The rows of a group lie close to one hidden flat surface of 11 dimensions, which may be shifted away from zero. Surfaces can cross.
Known rows, each followed by its group:
[-12 -12   1  15 -11   1  -7  38  19   2   6  16   0  -5   8  11   7] => k613
[-21   9 -13  -6 -15 -17 -19   5  -8  11   8   3  -1  15  19 -15   0] => k613
[  3   0   8  18  -1  19 -15 -20 -33  -3  -9 -26   4  10   1  -6   3] => k694
[ -9   5   5  17  26  12  13  10   0  -6 -10   7  14  -7  -3  11  -6] => k661
[  1   5   1   2  38  16  11 -16  -7   7   3   9   7 -15   5   8  13] => k659
[  1   2  18   7  -3  -6 -23   0   4   3   1  -1 -20  23  19  -6 -19] => k659
[-20  -7  -7 -14 -19 -13  -7   9   2  -5 -16 -38   7  20  10   4   6] => k613
[ 24 -23  13   7   7 -15   4  34  18  10  20  11 -41   4  10  -9  -6] => k659
[-12  -1  30   1   8   5 -23  18 -28  16  -7 -10 -27   9  -7 -20   3] => k659
[  9 -18  -5   5 -12  -7   4  23  -6  -6  10 -12 -16  -3   2   3 -15] => k613
[ -5   9  -5  28  13  10   7 -17  -6   3   3  25  -4  -9  -4   0 -19] => k613
[  7  -3 -22 -13   4  -5   7   6  -4  -2  12  15   2 -11 -13   2   5] => k613
[ 18 -12  24   4  -1  10   1   2   4  11  14 -12 -21  -2   8 -10   6] => k659
[  8  -3   1  -6   9   0   5  36 -10  -1  13   5   7   1 -17 -11   6] => k694
[-13 -13  -7  10  17  30  19  20  11  11   8  11   2  -9 -28   3  29] => k661
[ -5 -16   3  11  41  19  22  20 -20  16   2  -4 -15 -12 -18  -8  32] => k661
[-27   8  -9   8 -22  -3 -37  -2   5  15  -2  24  -1  10  15  -5  24] => k613
[  7   0  -2   8  12  -3 -15 -11  -7  -4  -3  12  -9   3  13   9 -12] => k659
[-10  -8   1   8 -18  29 -23  -9  18   2   9  -4   4  17  10  12   7] => k661
[  6  -3   5 -38 -13   5 -25  14 -27   4  13 -21   2  15  -8 -13  13] => k694
[ -4 -20   8   7   3  32  -1   0  -7   0  -1 -26   1 -15   4  22  19] => k659
[  9  13 -18   9  28 -22  -9   7  -3  -9  10  27  18  27  27  -6 -15] => k694
[ -9   7  41 -25  15  18  -1  13   9   6  -9  -4   3 -13 -12   8  10] => k661
[  7   1 -11  15  23   2 -16  -8 -17  -9 -12  20   1  13  -6   4   3] => k659
[-10 -13  14  23  18  13   3  38   3   1   5 -11   1  13  11   8  -2] => k694
[ 12   0  16   2  27  26   9   3  14  -4   3   6   5  17 -20  -1  -1] => k659
[ 18   6   7 -19   2 -16  -6   7   3  -8  -3  -7  26   3  18  -1  20] => k661
[ 23   9  17  -3   8 -24 -18 -10 -32   3 -10   0 -15 -10  14 -16   9] => k661
[ -8   4 -21   1  -9   3   2   5 -27  -3   1  -2  22 -17 -12   0  15] => k694
[  1  -3  20  -7  24  23 -19   1  25  -3  -1  13  -6  35  -1  16  -9] => k659
[-17 -11  -5 -18  -9  29 -24  14   7  -7  -3   5  -2  18 -27  25  -1] => k694
[ -9   4   4  21   7  -5  20   8   6   4  10 -13   2   9  23  -8 -20] => k613
[ -9  -5   4 -19 -21   8   6 -18   7  -2 -12 -43   6   5  -3   4  13] => k694
[ -8  -3  24  12  -1 -17  14  18  34  22  20  -7 -24   6  48 -11 -22] => k659
[  5 -21   5  10  17   8  -4   3  -3  -3 -10 -12 -35  15  -1  12 -11] => k613
[-12  11  32   1   5   7  12  -4  18  16  -2  -9   1 -12  19  -3   0] => k661
[ 22  -9  36  -3   5   6 -11   9  -7   6  -3 -16 -11  -6   6  -7  23] => k694
[ 11  -3   9   4   4  -3  -4  10 -19  -6  -9  -8   6 -17   7   7   9] => k694
[-10 -11  -3   3  22  19   7   7 -15   9   2 -14  -8   7  -4  -1  11] => k661
[-11   3 -15   0 -11  -5 -13 -37  16   1 -17  15 -15  12  -3   4   6] => k613
[-21   1 -13  12  -6   6  10   9  -4   1  -9   2   7  -7 -22   1   2] => k659
[-15  13  -9   3 -11  -5  20   3 -25  -8 -10  -8  10 -22 -30  -3 -29] => k659
[-10  -9  -1  -8  -5  -7   5  19  -2  -2   1 -25  -8  13   4   1 -14] => k661
[ -8 -15  15   9 -29  25 -18  -4  -4  10  -1 -24 -17  -4   1   2  15] => k613
[ -1 -11  15  10   7  15   3   4  11  -3  -6 -17  -7  19  -6   5  -5] => k694
[  0 -20  12  -6   8  22   0  13  15  -1  -1  -4 -23  -4 -11  24  -3] => k613
[ -5   4  23   3   9  10  -1   3 -17  -4 -11 -25  12 -11  12  12  -4] => k694
[ -8  -4  -5 -31  13  -7 -12  10  14  13  12  11 -14  17   9  -4  13] => k613
[ 14  -5   3 -15  20  12  -4   7  24  -5  22  16  -4  22   4  12 -19] => k661
[-15 -16  14  -8   7  38  -2   3   8   4  -9  -8 -16  -7 -26  25   8] => k613
[ 32  -2  11  -6  16 -21  26  18  -9 -10   4 -23  13   0   1 -15  -3] => k694
[  9  10  26  -5  23  16  19 -13  18   9  11  10   8 -17   3   3  -7] => k661
[-33   0 -30   9  -4  -2   1  -6   3   6  -8  11  13 -13  13  16  23] => k659
[ 44  -3   5  -8  12 -16  13   0 -22  -8   3   3   0 -27  -9  -9   9] => k661
[-14  -5 -26   1  31  -7  24  16 -10  10   8  11 -12   7 -19 -15   3] => k661
[-15   4   1   9  -7 -17  23  16  -2  12   4 -26   3   3  14 -27   3] => k694

New rows, each followed by its group:
[ 11  18 -16  11 -16   4  12 -19 -19  -3  18  10  37 -30  -2  -8  -1] => k613
[  2  -8  11  -5  16  12   9  14  27  -3   7   7  -7   5   0  21 -23] => k659
[  2  -4  18  10  36  30 -11  -5   1   1  -4  -1   2  18   5   7  16] => k659
[ 11 -22 -23  -5 -24   4  -6   3  -8   2  17 -13 -16  10  -9 -10  13] => k661
[ 13 -14 -19  50 -24 -17   1  -7  -5  -7 -10  -2  -7  -2  10 -12  10] => k613
[ -5  -7   1 -23  -9  11  -2  -3 -10  14   8 -11 -20   0 -18 -12   5] => k661
[-11   0  -8   7  17  -4  30  20  24  13   9  17   3  -1  -9 -15  11] => k659
[  1   7  -6  35  -4 -33  19  -1 -14  -6 -15  -5 -13  -2   1 -21 -30] => k694
[-21   9  22  33  12   1   9   5  -5   3 -26  16   5 -51   8  21   3] => k694
[ -3  -1 -17 -12  22 -15   9  26  18  -3   2  11  30  11  14   3  27] => k613
[-26  -6 -12   8 -17   6  16   4   1  -7 -10 -32   8  10  -5   7 -13] => k694
[ -8  -8  -7  -5  13   5  -8  -5   4  -5 -15   0 -11  14  -5  14   6] => k613
[-12   1  13   1  24 -13   0   8 -30  16 -11  -8 -30  -4   2 -19   8] => k661
[ 13  -6  35 -12  22   7 -12  41   8  -7   1  13 -16   6 -16  10 -16] => k694
[ 14   7 -10  -6   0   8 -28  -4 -46  -6   8  -3  13  11  -6 -11   8] => k694
[  1  -8  -8  -3  -6   8 -12   9  -4  11  12   3   7   6   2 -12  37] => k694
[ 19   2  27 -21 -24 -18   9   3 -29   9  -4 -44 -16 -10 -18 -39   6] => k694
[ 17   2  40 -19  12  30 -25  -9 -19  11   5  -7 -23   9 -19 -14   8] => k659
[ -4  -7   1  11 -17  21 -15  -4  -7   2  -6  -8   1   5 -14  -3  23] => k659
[ 18  -9   6  -7  -5 -11   9  18   5   3   9   4 -12 -14 -10  -5   4] => k661
[  1  -5  15 -11  50   1 -27  20 -10   1  -9   8 -17  33  10   4   4] => k659
[ 10  -1  -5  24   6  -5  -6 -15   2  -6  -8   2  -6  24   7  -7  -8] => k694
[-24   2  13 -17   8  14  -7   0  18  26  11  23 -23 -16   3   9  14] => k659
[ 17 -12 -11  26  -1   1  -9   3 -22   0   7 -10   6   8  12 -13  25] => k694
[ -9  14 -17 -17  -1  -6  -5  -9 -25  16  23   5  -4   2   6 -23  -2] => k613
[ -1  -5 -11  10  16  11   0  14  18  -4  10  19   8  28  -9   1   0] => k694
[  0  -8 -11  17  15  13   8   0 -21   0  -4  14  -8 -28 -18  11   6] => k659
[-18   7  17  -5   0   6   4  -4  -1   7 -11 -24  12 -12  15   6   9] => k694
[-30  -1   2 -14  -7  29  -7  -4 -15  13  -3 -13  -9  -5 -22   3   9] => k613
[ 10   2  13  -2  15  27 -12 -14  25   6   4   8   9  32  -6  -7  27] => k659
[  5 -13   3  16  25   7  17   7   1 -15 -17 -20  -2   8   0  17 -14] => k613
[-23  10  -5  16  24  -1  25  10 -17  12  -2  13  -3 -27 -12  -8   0] => k659
[  8   0  -3   2  -2   7 -21  -1 -16   5   9   9  -6  18 -14 -20  13] => k694
[ 30  -5  18 -10   3   1  -3  21  11 -10   4  21  -1 -17 -16   9  -3] => k661
[ 12 -11   5   9  21   8   8  26  13  12  28  16   3  -3  16  -3  23] => k613
[  6   5  10  13   0 -10   6   5  -9  10   0   1 -13   3 -12 -30   0] => k694
[ -9   0   1 -13  17  15   3  14   2  -3  -1  -6  25  -1  -1  15  19] => k613
[ -1   2   6 -16 -14  -1  -3 -14  13  15  14 -11  -6   7  15 -13  11] => k661
[  9  -8   5  15   2 -14  15  26   3  -7 -11  10  -7 -21 -12   6  -3] => k694
[-15   6  -4   6   2 -14  18  10  30   6   1  15 -12  21 -13 -17 -18] => k694
[  4  -1 -13   8 -19 -13 -28 -21  11  -4  -9  25 -12   7  11   7   2] => k613
[ -4   6  14  10  -7  -7  -5  -7  16  15   7 -11   0  22  32 -22  10] => k659
[-10   8 -10  -3  15 -28   7  33   4   4   8  21  17  -9  24   1   2] => k694
[ -1   4   8  -5  -6 -29   6   9  -5  13   2 -20  -6   5  21 -27   5] => k694
[-18 -13   9  -1   3  22  -9   4   5  10  -9 -18  -2   8   0   5  33] => k613
[ -2  -2 -17  18   8  -8  17  -9 -12   0  -2  -9   0   4   0 -12   2] => k613
[ -1   6 -32  -6  -6 -16   1 -23  -5 -10 -20  -6  28   6  -1  -2  26] => k613
[ 38 -28  -6  20   5   5  15  11  -8 -34 -16 -30   5   6 -14  18 -14] => k694
[  6  -8  19  -6 -18   6 -19  -1  -7   8   5 -22 -16   7  13  -6   4] => k659
[ 17   3  11  12  11 -18   3  10 -12   5   9 -11 -15  31   3 -40 -14] => k694
[  1   2 -20   0  15  35  19  -6  -8  -2   3  26  19 -23 -54   4  24] => k661
[-35  21   7  -1   4  16   3 -20   1  22   5  -6  12  19   3 -24   8] => k694
[  7  14   0  18  32  12  11 -14   3   1   2  24  22   1  -2  -8  12] => k694
[ 14   7   9 -27   1  -3   9   3  -5  -9   2   1  -6 -10 -24   0 -25] => k661
